There are 9 hidden switches. A switch that is on adds its own fixed numbers to the row, and there is some noise. The rows also spread widely along 15 directions, which tell nothing about the answers.
In the rows, zero is written as 128.
Some rows, each with its switches (1 for on, 0 for off) after it:
[ 86, 133, 164,  65, 139, 123, 140, 139, 123, 129,  96, 171, 128, 161, 140,
 109,  86, 143, 171, 111, 129, 151, 160, 127, 142, 171, 139, 149, 145, 133,
 133, 114, 137, 112,  73, 133, 150, 146, 102, 152, 122, 134]
0 0 0 0 0 0 1 0 0
[101,  89, 125, 145, 125,  90, 125, 125, 110,  71,  85, 134, 148, 133, 148,
 129, 107, 120, 192, 151, 183, 158, 172,  96, 159, 112, 130, 172, 179, 135,
 147, 144, 195, 137,  89, 178,  79, 109, 126, 126, 183, 132]
1 0 0 0 0 0 1 0 0
[ 49,  91, 124, 149, 157, 100, 114, 184,  75, 138,  80, 135, 132, 176, 124,
 111, 113, 124, 108, 134, 186, 142, 106, 171, 143, 149, 101, 145, 108, 141,
 132, 136, 120, 128, 120, 122, 106, 134, 155, 191, 122, 174]
1 0 0 0 1 1 1 1 1
[147, 131, 192, 129, 156, 153, 168, 129,  83, 189,  95, 117, 152, 145,  95,
 137, 130, 136, 114, 129, 138, 124, 154, 135, 105, 179, 144, 120, 148, 123,
 114, 111, 144, 131,  46,  95, 124, 158, 155, 124,  99, 173]
1 0 0 1 1 0 1 0 0
[145, 121, 109, 129, 147,  96, 184, 140, 167, 115, 117, 119, 157, 181, 159,
 146, 129, 113, 127, 123, 142,  97,  99, 106, 146, 152, 121, 157, 187,  75,
 145, 121, 173, 153,  91,  91, 115, 160, 151, 165, 153, 136]
0 1 0 0 1 0 0 0 0
[125,  91, 175, 164, 206, 116, 143, 117, 135, 187,  95,  83, 142, 118, 124,
 112, 138, 126, 154, 121, 174, 110, 112,  99, 160, 157, 131, 134, 160,  94,
 152,  65, 149, 118, 112, 114, 130, 134, 154, 123,  99, 125]
0 0 0 0 0 0 1 0 0
[154, 158, 125,  93, 112, 170, 128, 140, 137,  94, 152, 130, 129, 121,  85,
 115, 128, 140, 125, 119, 121, 119, 151, 102, 121, 113, 142,  93, 149, 126,
 123, 124, 109,  82, 104, 114, 143, 138, 129, 118, 120, 131]
0 0 0 1 1 0 1 0 1
[136,  82, 109, 169, 148,  90, 112, 172, 143, 108,  99, 189,  92,  89, 124,
 178, 124, 131, 181,  99, 159, 114, 179, 135,  87, 118, 102, 140,  94, 116,
 197, 134, 151, 128, 188, 110, 141, 138, 138,  99, 191,  67]
0 1 1 1 0 0 1 1 0
[107, 118, 122, 126, 126, 155, 109, 139, 117, 109, 131, 150, 136, 125, 127,
 151, 118, 151, 125, 103, 133,  86, 133, 142, 120, 138, 140, 123, 123, 145,
 135, 141, 112, 130, 131,  77, 123, 148, 134, 110, 113, 144]
1 0 1 1 1 0 1 1 1
[143, 111, 160, 111, 167, 135, 117, 126,  88, 159, 107,  77, 154,  95, 115,
  91, 151, 152, 145, 110, 156, 115, 137,  90, 168, 139, 128,  92, 152, 100,
 124, 116, 103,  88, 113, 134, 151, 140, 146, 112, 107, 125]
1 1 1 1 1 1 1 0 1
[153, 148, 153, 102, 126, 186, 113, 120, 174, 117, 144, 140, 136, 104, 102,
 170, 128, 136, 153,  97, 101, 100, 171,  98, 107, 138, 163, 128, 142, 120,
 141, 106, 154, 106, 116, 111, 142, 124, 122, 100, 106,  98]
0 0 0 1 0 0 1 0 1
[122, 143, 144, 112, 115, 145, 124, 134, 134, 119, 137,  91, 148, 145, 105,
 120, 135, 116, 117, 140, 129, 165, 137, 115, 121, 132, 143, 149, 159, 113,
 112, 131, 172, 123, 101, 184, 135, 103, 125, 198, 108, 136]
0 0 0 1 0 0 1 0 1
[140, 127, 143, 118, 153, 109, 124, 112, 147, 168, 119, 131, 124, 114, 143,
 143, 158, 116, 121, 124, 133, 123, 122, 155, 113, 160, 108, 120, 112, 117,
 144,  93,  90, 118, 141, 118, 157, 153, 124, 121, 123,  94]
0 1 0 0 0 0 0 0 0
[111, 124, 123, 137, 157, 159, 121, 129, 138, 123, 151, 120, 135, 141, 109,
 123, 139, 144, 106, 104, 139,  96,  89, 132, 120, 139, 151, 116, 129, 121,
 145, 116, 101, 130, 120,  69, 121, 148, 137, 135,  71, 134]
1 0 1 0 0 0 1 0 1
[115, 150, 143, 112, 134, 124, 172, 152, 138, 130, 106, 140, 150, 150, 113,
 138,  96, 122, 135, 144, 128, 111, 149, 119, 143, 146, 136, 152, 183, 127,
 115, 118, 164, 108,  68, 104, 126, 144, 142, 149, 149, 189]
1 0 0 1 1 0 0 0 1
[ 96, 116, 147, 104, 136, 107,  99, 190, 105, 147,  95, 158, 141, 123, 141,
 118, 130, 126, 107, 105, 146, 162, 135, 139, 120, 144, 105, 141, 102, 125,
 125, 140, 111,  99, 145, 138, 167, 152, 136, 164, 134, 139]
0 1 1 1 1 1 1 0 0
[133,  87, 167, 159, 134, 133, 121, 107, 121, 132,  98, 103, 118, 150, 133,
 124, 141, 116, 153, 147, 161, 136, 124, 138, 116, 140, 100, 144, 132, 148,
 147,  97, 156, 131,  90, 123, 114, 138, 124, 123, 116, 120]
0 1 1 1 1 0 1 0 0
[175, 136, 129,  93, 109, 141, 131,  59,  96, 108, 137,  87, 125,  90, 100,
  97, 151, 152, 156, 146, 133, 115, 167, 124, 141, 126, 126,  61, 148, 139,
 127, 113,  62,  98, 108, 148, 129, 138, 114,  69, 129,  91]
1 0 1 0 1 0 1 0 1
[109, 132, 150, 102, 115, 132, 123, 131, 133, 114, 107, 136, 141, 138, 150,
 114, 123, 121, 131, 142, 134, 142, 134, 125, 143, 140, 117, 146, 151, 149,
 112, 122, 131, 109,  90, 130, 133, 143, 113, 137, 128, 154]
0 0 0 1 1 0 0 0 1
[154, 134, 114, 147,  96, 143, 132, 126, 155,  74, 160, 131, 168, 108, 138,
 165, 130, 128, 116, 129, 119, 150, 167,  72, 104, 100, 155, 163, 179, 109,
 120, 177, 215, 145, 128, 142, 108, 123, 136, 141, 139, 125]
1 1 0 0 1 0 1 0 1
[141, 123, 168,  98, 112, 145, 101, 110, 128, 153, 106,  93, 143, 119, 139,
 137, 148, 127, 157, 131, 103, 131, 140, 134, 140, 140, 115, 143, 131, 133,
 126, 111, 151, 114, 112, 168, 145, 116, 108, 140, 122, 110]
1 1 1 1 0 0 0 0 1
[131, 168, 132, 100, 151, 129, 165, 102, 173, 176, 168,  96, 125,  86, 100,
 120,  97, 137, 143, 125,  95,  94, 143, 113, 153, 146, 141, 117, 169,  95,
 121,  86, 133,  89, 167, 133, 186, 119, 119, 151, 113, 122]
0 0 1 0 0 0 0 0 1
[125, 118, 119, 125, 133, 146, 136, 135, 135, 147, 119,  93, 110, 160,  99,
 169, 101, 124, 168, 117, 123,  60, 122, 154, 142, 137, 114, 133, 129, 114,
 158, 100, 165, 119, 137, 115, 130, 111, 142, 154, 147, 121]
0 1 1 1 0 1 1 1 0
[115, 105, 147, 147, 132, 148, 115,  92, 148, 107, 119,  92, 146, 129, 140,
 121, 129, 131, 166, 144, 142, 110, 115, 101, 159, 116, 133, 152, 168, 146,
 142,  98, 164, 125, 100, 122,  95, 121, 121, 113, 110, 137]
1 0 1 0 0 0 1 0 1
[126, 147, 123, 128, 155, 107, 181, 124, 167, 124, 143, 137, 127, 151,  86,
 147, 113, 118, 119, 129, 144, 133, 163, 130,  91, 168, 150, 135, 166,  87,
 139, 107, 150, 130, 110, 132, 144, 132, 136, 179, 113, 105]
0 0 0 0 1 0 1 0 1
[121, 131, 149, 136, 171, 132, 129, 153, 143, 130, 131, 143, 101,  92,  71,
  91, 104, 135, 166, 126, 161, 154, 171,  85, 134, 112, 131, 118, 147, 115,
 147,  98, 140,  66, 131, 145, 158, 116, 128, 131, 122, 109]
0 0 0 0 0 0 0 0 1
[ 86, 129, 121, 110, 133, 117, 133, 102, 169, 135, 125, 150, 108, 133, 146,
 161, 105, 126, 150, 123, 117,  81, 127, 179, 127, 162, 117, 134, 114, 153,
 147,  92, 102, 125, 152,  91, 140, 138, 106, 124, 123, 117]
0 0 0 0 0 0 1 0 1
[102, 108, 146,  87, 125, 128, 103, 123, 102, 124,  74, 164, 118, 147, 157,
 141, 138, 139, 160, 121, 138, 122, 145, 180, 121, 169, 104, 122,  98, 169,
 150, 118,  74, 133,  88, 108, 124, 157, 108,  98, 139, 112]
1 0 0 1 0 1 1 1 1

New rows. What belongs after each?
[143, 104, 143, 132, 133, 137, 116, 101, 161, 137, 119,  91, 125, 130, 134,
 135, 141, 129, 157, 118, 123, 105, 121, 122, 137, 141, 108, 130, 134, 113,
 148,  86, 150, 119, 145, 132, 142, 125, 122, 138, 107,  84]
0 1 1 0 1 0 1 0 1
[ 79, 108, 179, 122, 159, 160,  66, 170, 110, 153,  86,  94, 170, 159, 104,
 137, 141, 111, 125, 113, 158, 144, 118, 118, 147, 143, 142, 162, 124, 127,
 123, 103, 167,  96,  88, 165, 119,  99, 147, 184,  81, 151]
1 1 0 1 0 1 1 0 1
[151, 152, 147,  74, 140, 144,  83, 151, 155,  98,  99, 200, 158, 109, 114,
 158, 163, 111, 119, 112, 147, 141, 176, 107, 105, 132, 138, 112, 123, 139,
 139,  94,  63,  64,  76, 112, 130, 174, 135,  59, 143,  97]
1 1 0 0 1 1 0 0 0
[164, 157, 110,  78,  78, 140, 112, 114, 131, 101, 132,  83, 140, 111, 127,
  96, 147, 127, 143, 163, 100, 146, 129, 117, 164,  87,  97, 118, 158, 137,
 117, 120, 115,  89, 122, 191, 134, 117, 116, 144, 166, 120]
1 0 1 0 0 1 0 1 1
[104, 119, 112, 145, 142, 146,  99,  97, 136, 115, 167,  97, 131, 118, 128,
 127, 134, 130, 113, 131, 147, 113, 105, 129, 133, 117, 134, 121, 131, 133,
 132, 123, 114, 120, 157, 122, 126, 120, 124, 132,  93, 120]
0 1 0 0 0 0 1 1 1
[137, 132, 147, 103, 120, 113, 160, 136, 133, 166,  99, 128, 118, 137, 144,
 129, 131, 135, 145, 132,  98, 115, 121, 168, 127, 163,  98, 140, 131, 130,
 137, 113, 126, 136, 115, 112, 155, 151, 118, 156, 145, 138]
1 0 1 1 0 0 0 0 1
[134, 149, 135,  90, 143, 162,  92, 104, 160, 140, 160, 105, 136,  90, 132,
 105, 146, 141, 121, 108, 112, 115, 109, 107, 150, 128, 135, 104, 136, 118,
 123,  96,  82,  87, 160, 131, 170, 133, 115, 123,  88, 101]
0 0 0 0 0 0 0 1 1
[118, 110, 156, 150, 171, 136, 101, 120,  65, 174, 119,  75, 150,  96,  97,
 105, 156, 137, 113, 138, 168, 131, 126, 128, 142, 131, 133,  98, 128, 130,
 118, 122,  99,  99, 122, 146, 132, 121, 149, 126,  97, 152]
1 1 0 1 0 0 1 1 1
[152, 131, 125, 121, 137, 134, 140, 162, 119, 142, 117, 147, 117, 143, 124,
 125, 134, 136, 126, 122, 120, 124, 112, 140, 121, 124, 103, 118, 122, 121,
 148, 127, 118, 114, 113,  91, 138, 161, 141, 135, 146, 135]
1 1 0 0 0 0 0 1 0
[175, 122, 182, 136, 167, 128, 136, 156, 129, 162,  74, 131, 144, 115, 109,
 111, 187, 116, 111, 142, 159, 152, 135, 116, 105, 149, 100, 116, 134, 123,
 146,  76,  91,  99,  64, 103, 135, 178, 157,  98, 125, 126]
1 0 1 1 1 1 0 0 1
[165,  99,  93, 148, 139,  86, 171, 136, 156, 119, 103, 112, 103, 162, 112,
 174, 143, 111, 155, 108, 158, 103, 144, 149, 104, 162, 101, 132, 135,  66,
 180, 113, 162, 167, 151, 134, 125, 127, 156, 170, 172,  47]
0 0 0 0 1 1 1 0 0
[148, 192, 106,  78,  85, 165, 167, 125, 147, 122, 163, 135, 121, 173,  79,
 174, 103, 118, 101, 144,  74, 106, 146, 181,  84, 143, 141, 118, 133, 136,
 119, 117, 133, 125,  96, 119, 131, 129, 128, 171, 140, 145]
0 0 0 0 0 0 1 1 0
[149, 133, 168, 118, 165, 151, 160, 107, 116, 149, 133, 109, 136, 137, 106,
 101, 141, 150, 116, 120, 146, 136, 143, 107, 108, 172, 147, 104, 163, 100,
 126, 113, 117, 128,  69, 107, 149, 158, 133, 132,  79, 121]
0 0 0 1 1 0 1 1 1
[117, 118, 123,  84,  74, 133, 118,  52,  96, 122, 114,  66, 128, 138, 158,
 135, 117, 136, 179, 157, 103, 101, 145, 169, 175, 142, 107, 120, 136, 161,
 116, 125, 132, 137, 126, 187, 114,  94,  95, 130, 152, 119]
0 0 0 0 0 0 1 1 1
[137,  94, 177, 156, 157, 136, 109, 138, 138, 166, 117, 122, 155,  70, 175,
 102, 152, 150, 117,  96, 135, 162, 130,  69, 131, 137, 126, 148, 139,  97,
 123, 133, 169, 134, 166, 118, 161, 149, 136, 128,  87, 116]
0 0 0 0 1 0 1 0 1
[ 76, 125, 150, 123, 158, 144,  95, 137, 104, 158, 113, 119, 162,  97, 119,
 138, 107, 130, 126, 129, 147, 118, 151, 118, 159, 136, 146, 135, 129, 142,
 114, 110, 129,  91, 139, 138, 128, 114, 144, 119, 115, 165]
0 0 0 0 0 1 1 1 1
[140, 143, 150,  73, 119, 166,  95,  98, 181, 122, 140, 116, 136, 111, 161,
 127, 145, 135, 150, 106, 105, 125, 126, 107, 146, 145, 128, 138, 153, 122,
 128, 103, 124, 112, 128, 141, 166, 129,  97, 128, 103,  83]
0 0 0 1 0 1 0 1 1
[102, 117, 145, 137, 146, 111, 117, 129, 124, 161, 105, 116, 133, 107, 121,
 135, 127, 116, 135, 145, 138, 123, 137, 150, 137, 143, 114, 137, 116, 138,
 134,  95, 121, 109, 146, 143, 135, 122, 129, 134, 129, 134]
0 0 1 0 0 0 0 0 1
[116, 133, 156, 122, 162,  99, 157,  94, 189, 173, 108, 148, 128, 123, 152,
 167, 121, 105, 146, 141, 126, 105, 128, 154, 121, 169, 110, 156, 149, 140,
 148,  61, 126, 116, 115,  88, 147, 160, 117, 111, 134, 121]
1 1 0 0 0 1 1 0 0
[154, 128, 122, 168, 134, 136, 123, 131, 141, 121, 142, 113, 135,  84,  89,
 168, 146, 109, 122, 136, 157, 121, 153, 115, 101, 107, 138, 129, 147, 124,
 142, 127, 148, 119, 144, 127, 112, 117, 154, 111, 149, 122]
1 0 0 1 0 1 1 0 0
[104, 156, 108, 109, 123,  97, 147,  86, 107, 137, 151, 139, 176,  68, 159,
 156, 113, 140, 103, 151, 117, 114, 167, 137, 133, 145, 156, 125, 162, 140,
  95, 158, 100, 135, 148, 127, 133, 143, 123, 100, 151, 170]
1 0 0 0 0 0 1 1 1
[116, 147, 143, 102, 141, 184, 120, 116, 178, 115, 160, 127, 107, 164,  88,
 127, 120, 134, 133, 105, 118, 117, 119, 133, 107, 147, 150, 122, 132, 128,
 143,  87, 125, 108, 108, 107, 143, 125, 112, 159,  62,  99]
0 0 0 0 0 0 1 0 1
[ 95, 149, 129,  67,  99, 158, 106, 147, 121, 140, 127, 100, 183, 151, 172,
 147, 122, 131,  95, 103,  90,  91,  98, 131, 171, 147, 135, 143, 139, 124,
  87, 147, 136, 116, 129, 118, 143, 132, 132, 174, 111, 182]
0 1 0 1 1 1 1 0 1
[118, 121, 140, 137, 126, 127,  99, 112, 177, 130, 131, 116, 156,  89, 170,
 134, 149, 121, 125, 130, 122, 139, 112, 109, 141, 120, 121, 161, 150, 134,
 126, 109, 151, 124, 159, 135, 137, 126, 117, 137, 114, 123]
1 0 0 0 0 0 1 0 1
[118, 114, 113, 104,  91,  92, 122, 122, 129, 104, 113, 106, 135, 114, 193,
 100, 130, 129, 150, 136, 128, 135, 118, 123, 177, 121,  87, 146, 156, 130,
 112, 153, 135, 128, 158, 162, 147, 128, 106, 156, 166, 132]
0 0 0 1 1 0 0 0 1
[ 97, 118, 181, 161, 145, 133, 127, 124, 117, 164, 104, 118, 161, 114, 141,
 116, 133, 121, 108, 169, 144, 165, 126, 124, 124, 134, 123, 168, 147, 164,
 116, 110, 157, 123,  92, 122, 110, 141, 134, 131, 102, 185]
1 0 1 0 0 1 1 0 1
[157, 118, 147,  83,  87, 206,  58, 126,  56,  72, 126,  90, 142, 161,  74,
 128, 157, 138, 148, 114, 146, 164, 175, 112, 111, 113, 154, 105, 112, 130,
 135, 161, 145, 117,  60, 208, 100,  94, 122, 136, 107,  81]
0 1 1 1 0 1 1 1 0
[115, 108, 125, 141, 117, 122, 122, 103, 147, 111, 143, 131, 147,  83, 186,
 145, 113, 139, 151, 114, 128, 128, 144,  93, 141, 121, 139, 163, 158, 122,
 130, 156, 183, 153, 173, 132, 129, 123, 113, 117, 137, 118]
0 0 0 0 0 0 1 0 0
[ 98, 160, 149,  79, 127, 138, 128,  98, 105, 152, 132, 123, 154, 147, 103,
 160, 114, 113, 109, 139, 125, 126, 161, 168, 117, 178, 163, 128, 134, 139,
 105, 115, 112, 122,  87, 158, 128, 121, 120, 147, 108, 145]
0 0 0 0 0 0 0 0 0
[129, 161, 110, 114, 125, 102, 168, 134, 150, 128, 138, 137, 105, 134,  86,
 129, 115, 113, 128, 161, 122, 142, 149, 159, 110, 133, 114, 127, 148, 129,
 134, 112, 121, 105, 123, 144, 146, 129, 123, 171, 154, 130]
1 0 0 0 0 0 0 0 1
[147, 123, 132, 140, 132, 143, 158, 107, 133, 123, 135, 129, 141,  92, 161,
 132, 112, 142, 144, 127, 137,  95, 141,  85, 154, 121, 128, 127, 171, 126,
 125, 136, 149, 126, 123,  71, 120, 157, 137,  69, 144, 150]
0 0 0 0 1 1 0 0 0
